The groups are shells around one centre, one inside the other: the same stretched ball of 5 dimensions in 7 sizes.
Known rows, each followed by its group:
-0.193 3.510 -0.487 -1.932 -0.941 -1.024 0.367 0.689 -0.326 -> C
-4.012 -0.512 -0.416 -2.824 1.853 4.513 -0.704 2.696 1.683 -> X
-0.787 -4.617 -2.379 -2.869 1.151 3.804 -1.612 0.742 -0.918 -> C
-0.158 -3.345 2.241 1.488 4.053 -2.214 -2.270 -1.878 -2.377 -> C
1.517 -3.041 1.925 0.172 4.007 -5.012 -3.041 -1.830 -3.249 -> N
-2.713 4.072 -0.135 -2.383 -0.346 1.820 0.806 2.565 1.590 -> C
2.810 3.232 -0.842 0.772 -2.808 -1.797 2.114 0.258 -1.967 -> Q
0.245 -1.045 0.261 -1.639 1.978 -2.444 -2.177 -1.258 -1.884 -> X
-1.190 -3.155 -2.442 -1.493 -0.259 5.364 -0.007 0.815 -0.396 -> T
-0.557 2.780 2.205 0.984 1.356 -2.640 0.074 -0.087 -0.766 -> T
-0.078 1.382 1.199 -0.488 1.455 -2.876 -1.020 -0.750 -1.310 -> N
0.151 -0.450 -0.715 0.848 -0.687 1.698 0.775 -0.624 -1.313 -> P
-3.725 -1.089 -1.798 -4.691 1.333 5.358 -0.949 3.779 1.868 -> T
-1.783 -0.446 -1.036 -1.693 0.339 3.897 0.441 2.890 0.650 -> X
-1.533 -0.181 1.710 -0.458 2.937 -1.827 -1.934 -1.300 -0.972 -> D
2.982 3.176 -1.128 0.170 -2.856 -2.067 1.856 0.280 -2.052 -> Q
-1.912 -1.191 0.288 -0.578 1.812 2.861 -0.031 2.571 0.347 -> T
-0.938 3.417 -2.513 -2.727 -2.917 4.241 2.480 4.322 1.363 -> D
-2.339 3.387 -3.566 -2.870 -4.006 7.543 3.232 4.214 2.265 -> P
-2.554 6.908 -1.531 -2.477 -3.379 3.849 3.122 3.880 2.514 -> P
-0.868 -3.859 -1.418 -1.913 1.535 3.522 -0.947 1.976 -0.549 -> P
2.238 -4.714 -0.943 -1.390 1.987 -1.819 -2.490 -1.104 -3.300 -> N
1.796 -7.500 2.985 1.079 6.997 -6.425 -5.456 -4.165 -4.840 -> T
1.679 -5.486 -2.407 -2.117 0.954 1.089 -1.991 -0.564 -2.736 -> D
-2.992 -2.744 -1.833 -3.100 1.217 5.949 -0.654 2.919 1.053 -> Q
-0.580 1.170 -0.044 -2.402 1.003 -0.831 -0.798 1.523 -0.333 -> C
2.710 -4.124 2.115 2.232 3.664 -5.340 -2.589 -3.243 -4.404 -> Q
1.434 1.193 -0.833 -2.032 -0.344 -2.615 -0.792 -0.564 -1.853 -> P
-3.663 -3.237 -0.047 -3.465 3.896 3.365 -2.476 2.517 0.927 -> D
-0.402 -5.241 1.543 0.871 4.432 -1.170 -3.027 -2.431 -2.587 -> Q
1.461 1.591 0.677 -0.849 0.744 -4.393 -1.059 -1.075 -2.146 -> D
1.670 4.133 -2.757 -1.700 -4.302 0.890 2.473 1.351 -0.689 -> C
2.304 -3.444 -0.457 -0.129 1.341 -2.656 -2.078 -2.934 -3.666 -> N
1.583 0.916 1.876 1.565 1.375 -4.579 -0.650 -1.809 -2.612 -> Q
3.092 -2.123 0.802 1.274 1.518 -4.292 -1.262 -1.905 -3.773 -> X
-3.954 0.404 -2.443 -3.324 -0.844 8.027 1.306 4.520 2.590 -> T
-2.383 5.686 -2.261 -2.618 -3.648 5.088 3.175 4.023 2.375 -> N
0.964 -2.679 1.836 -0.192 3.972 -4.576 -3.067 -1.783 -2.879 -> X
1.033 -1.918 -2.372 -1.368 -1.040 1.745 -0.194 -0.586 -1.818 -> X
0.699 5.864 -0.219 0.093 -2.779 -0.685 2.760 1.903 -0.103 -> D
0.694 -4.088 1.507 1.364 3.505 -1.718 -1.954 -1.251 -2.673 -> N
2.943 -1.702 -1.831 0.607 -1.582 0.126 0.707 -0.780 -2.910 -> P

New rows. What belongs after each?
0.536 -2.416 -2.360 -3.204 0.177 1.256 -1.332 0.503 -1.408 -> N
-0.175 -4.835 -0.339 -1.158 2.910 1.409 -1.830 1.233 -1.445 -> T
3.984 -4.961 -1.245 -0.631 1.205 -3.216 -2.311 -2.257 -4.525 -> T
-1.680 7.753 -1.710 -2.017 -4.288 3.305 3.775 3.816 2.198 -> D
-2.704 4.763 -1.407 -2.347 -2.260 4.010 2.123 2.944 2.001 -> X
-2.164 -2.730 1.608 -0.551 4.166 0.532 -2.047 0.835 -0.424 -> N
-2.535 -3.649 -1.358 -3.518 2.408 3.817 -2.083 1.605 0.222 -> X
-3.290 7.007 -1.305 -2.601 -3.035 4.212 2.946 3.810 2.867 -> T
-0.577 4.621 -1.525 -2.537 -2.419 1.542 1.915 3.205 0.883 -> Q
2.678 -2.752 -1.692 0.033 -0.620 -0.746 -0.639 -2.257 -3.365 -> P
-0.512 2.101 -0.854 -2.069 -0.622 -0.118 -0.119 0.060 -0.472 -> N
-1.914 -2.051 -0.230 -0.244 1.390 3.191 -0.453 0.271 -0.291 -> C
2.868 2.289 -0.538 -0.544 -1.363 -3.796 0.285 -0.726 -2.506 -> P
0.400 -4.252 -0.594 -0.088 1.732 1.417 -1.130 -0.086 -1.937 -> X
-1.441 -5.599 -0.672 -1.131 2.952 3.690 -1.737 1.122 -0.820 -> T
2.594 -4.078 1.013 0.099 3.326 -4.717 -2.926 -1.975 -3.889 -> N
2.644 0.406 -1.311 0.000 -1.638 -0.904 0.949 0.236 -2.266 -> X
2.018 0.556 0.863 0.369 0.839 -4.373 -0.916 -1.719 -2.770 -> X
1.632 -4.992 0.856 1.883 2.810 -1.392 -1.687 -1.869 -3.369 -> D
-1.137 -4.364 2.125 0.041 5.220 -1.011 -2.863 0.197 -1.473 -> D
-2.943 0.492 -0.339 -1.348 0.674 4.303 0.641 2.987 1.359 -> N
2.919 -5.787 0.575 0.617 3.363 -3.363 -2.700 -1.569 -4.134 -> T
-1.038 -6.251 -0.029 -2.098 4.474 0.213 -4.011 -1.442 -1.976 -> N
-3.822 0.510 0.083 -1.990 1.534 3.356 -0.590 1.300 1.314 -> Q
1.989 3.657 -2.418 -1.155 -3.957 0.304 2.265 0.840 -1.108 -> N
0.205 -1.484 0.679 0.631 1.639 -0.142 -0.388 0.536 -1.426 -> X
2.517 1.802 -3.431 -1.290 -4.291 1.369 2.049 0.271 -1.666 -> D
3.033 -0.705 1.833 1.920 1.826 -5.647 -1.057 -1.863 -3.670 -> D
-1.082 -2.491 -2.107 -4.437 1.246 2.348 -1.845 1.921 -0.234 -> T
1.195 -0.035 -0.721 -1.762 0.270 -2.151 -1.182 -0.936 -2.009 -> X
-0.058 -2.706 0.240 -1.899 2.907 -2.164 -3.056 -1.762 -2.110 -> C
2.211 -4.585 -0.616 -1.122 2.183 -2.648 -2.873 -2.351 -3.632 -> X
-2.201 3.434 0.340 -0.634 -0.322 1.750 1.227 1.797 0.996 -> X
-0.221 -7.100 0.793 -0.925 5.273 -0.672 -3.950 -0.896 -2.515 -> N
-0.210 4.104 0.518 -1.142 -0.365 -1.990 0.494 0.932 -0.282 -> P
0.852 1.830 -0.163 1.598 -1.534 0.333 1.788 -0.197 -1.299 -> P
2.331 -4.152 -0.830 -0.733 1.555 -1.519 -1.812 -0.792 -3.167 -> X
2.099 0.483 0.120 0.402 -0.057 -2.350 0.224 0.115 -2.214 -> X
-1.156 -1.782 1.586 -0.362 3.517 -0.728 -1.672 0.833 -0.832 -> N
-3.558 3.147 -1.897 -3.138 -1.599 6.205 1.942 4.564 2.704 -> C
-1.936 -0.824 1.305 -1.991 3.542 -0.775 -2.127 1.246 -0.167 -> Q
0.917 -2.202 -1.661 -0.177 -0.596 1.607 -0.085 -1.059 -1.997 -> C
2.802 -2.640 1.421 1.317 2.541 -5.297 -2.170 -2.933 -4.078 -> X
0.827 -0.305 -1.722 0.251 -1.765 2.586 1.486 0.671 -1.162 -> C
-1.524 0.303 -1.182 -0.349 -0.899 4.586 1.556 2.154 0.507 -> Q
0.144 5.687 -0.880 0.294 -3.555 1.263 3.351 1.791 0.274 -> Q
1.185 -4.049 2.187 0.237 4.820 -5.331 -3.908 -3.066 -3.579 -> C
1.929 1.850 -2.478 -2.792 -2.374 -0.545 0.554 0.994 -1.369 -> T
-1.745 0.546 -0.153 -2.342 1.223 0.277 -1.274 -0.030 -0.169 -> C
2.237 -6.958 -1.255 -1.574 2.759 -1.244 -3.331 -1.681 -3.741 -> D
-0.774 -3.380 -1.272 -3.052 1.986 0.782 -2.648 -0.833 -1.359 -> Q
2.722 -2.626 1.902 0.918 3.331 -6.437 -2.846 -3.067 -4.156 -> Q
1.018 -6.049 0.074 -0.220 3.409 -1.400 -3.244 -2.717 -3.370 -> X
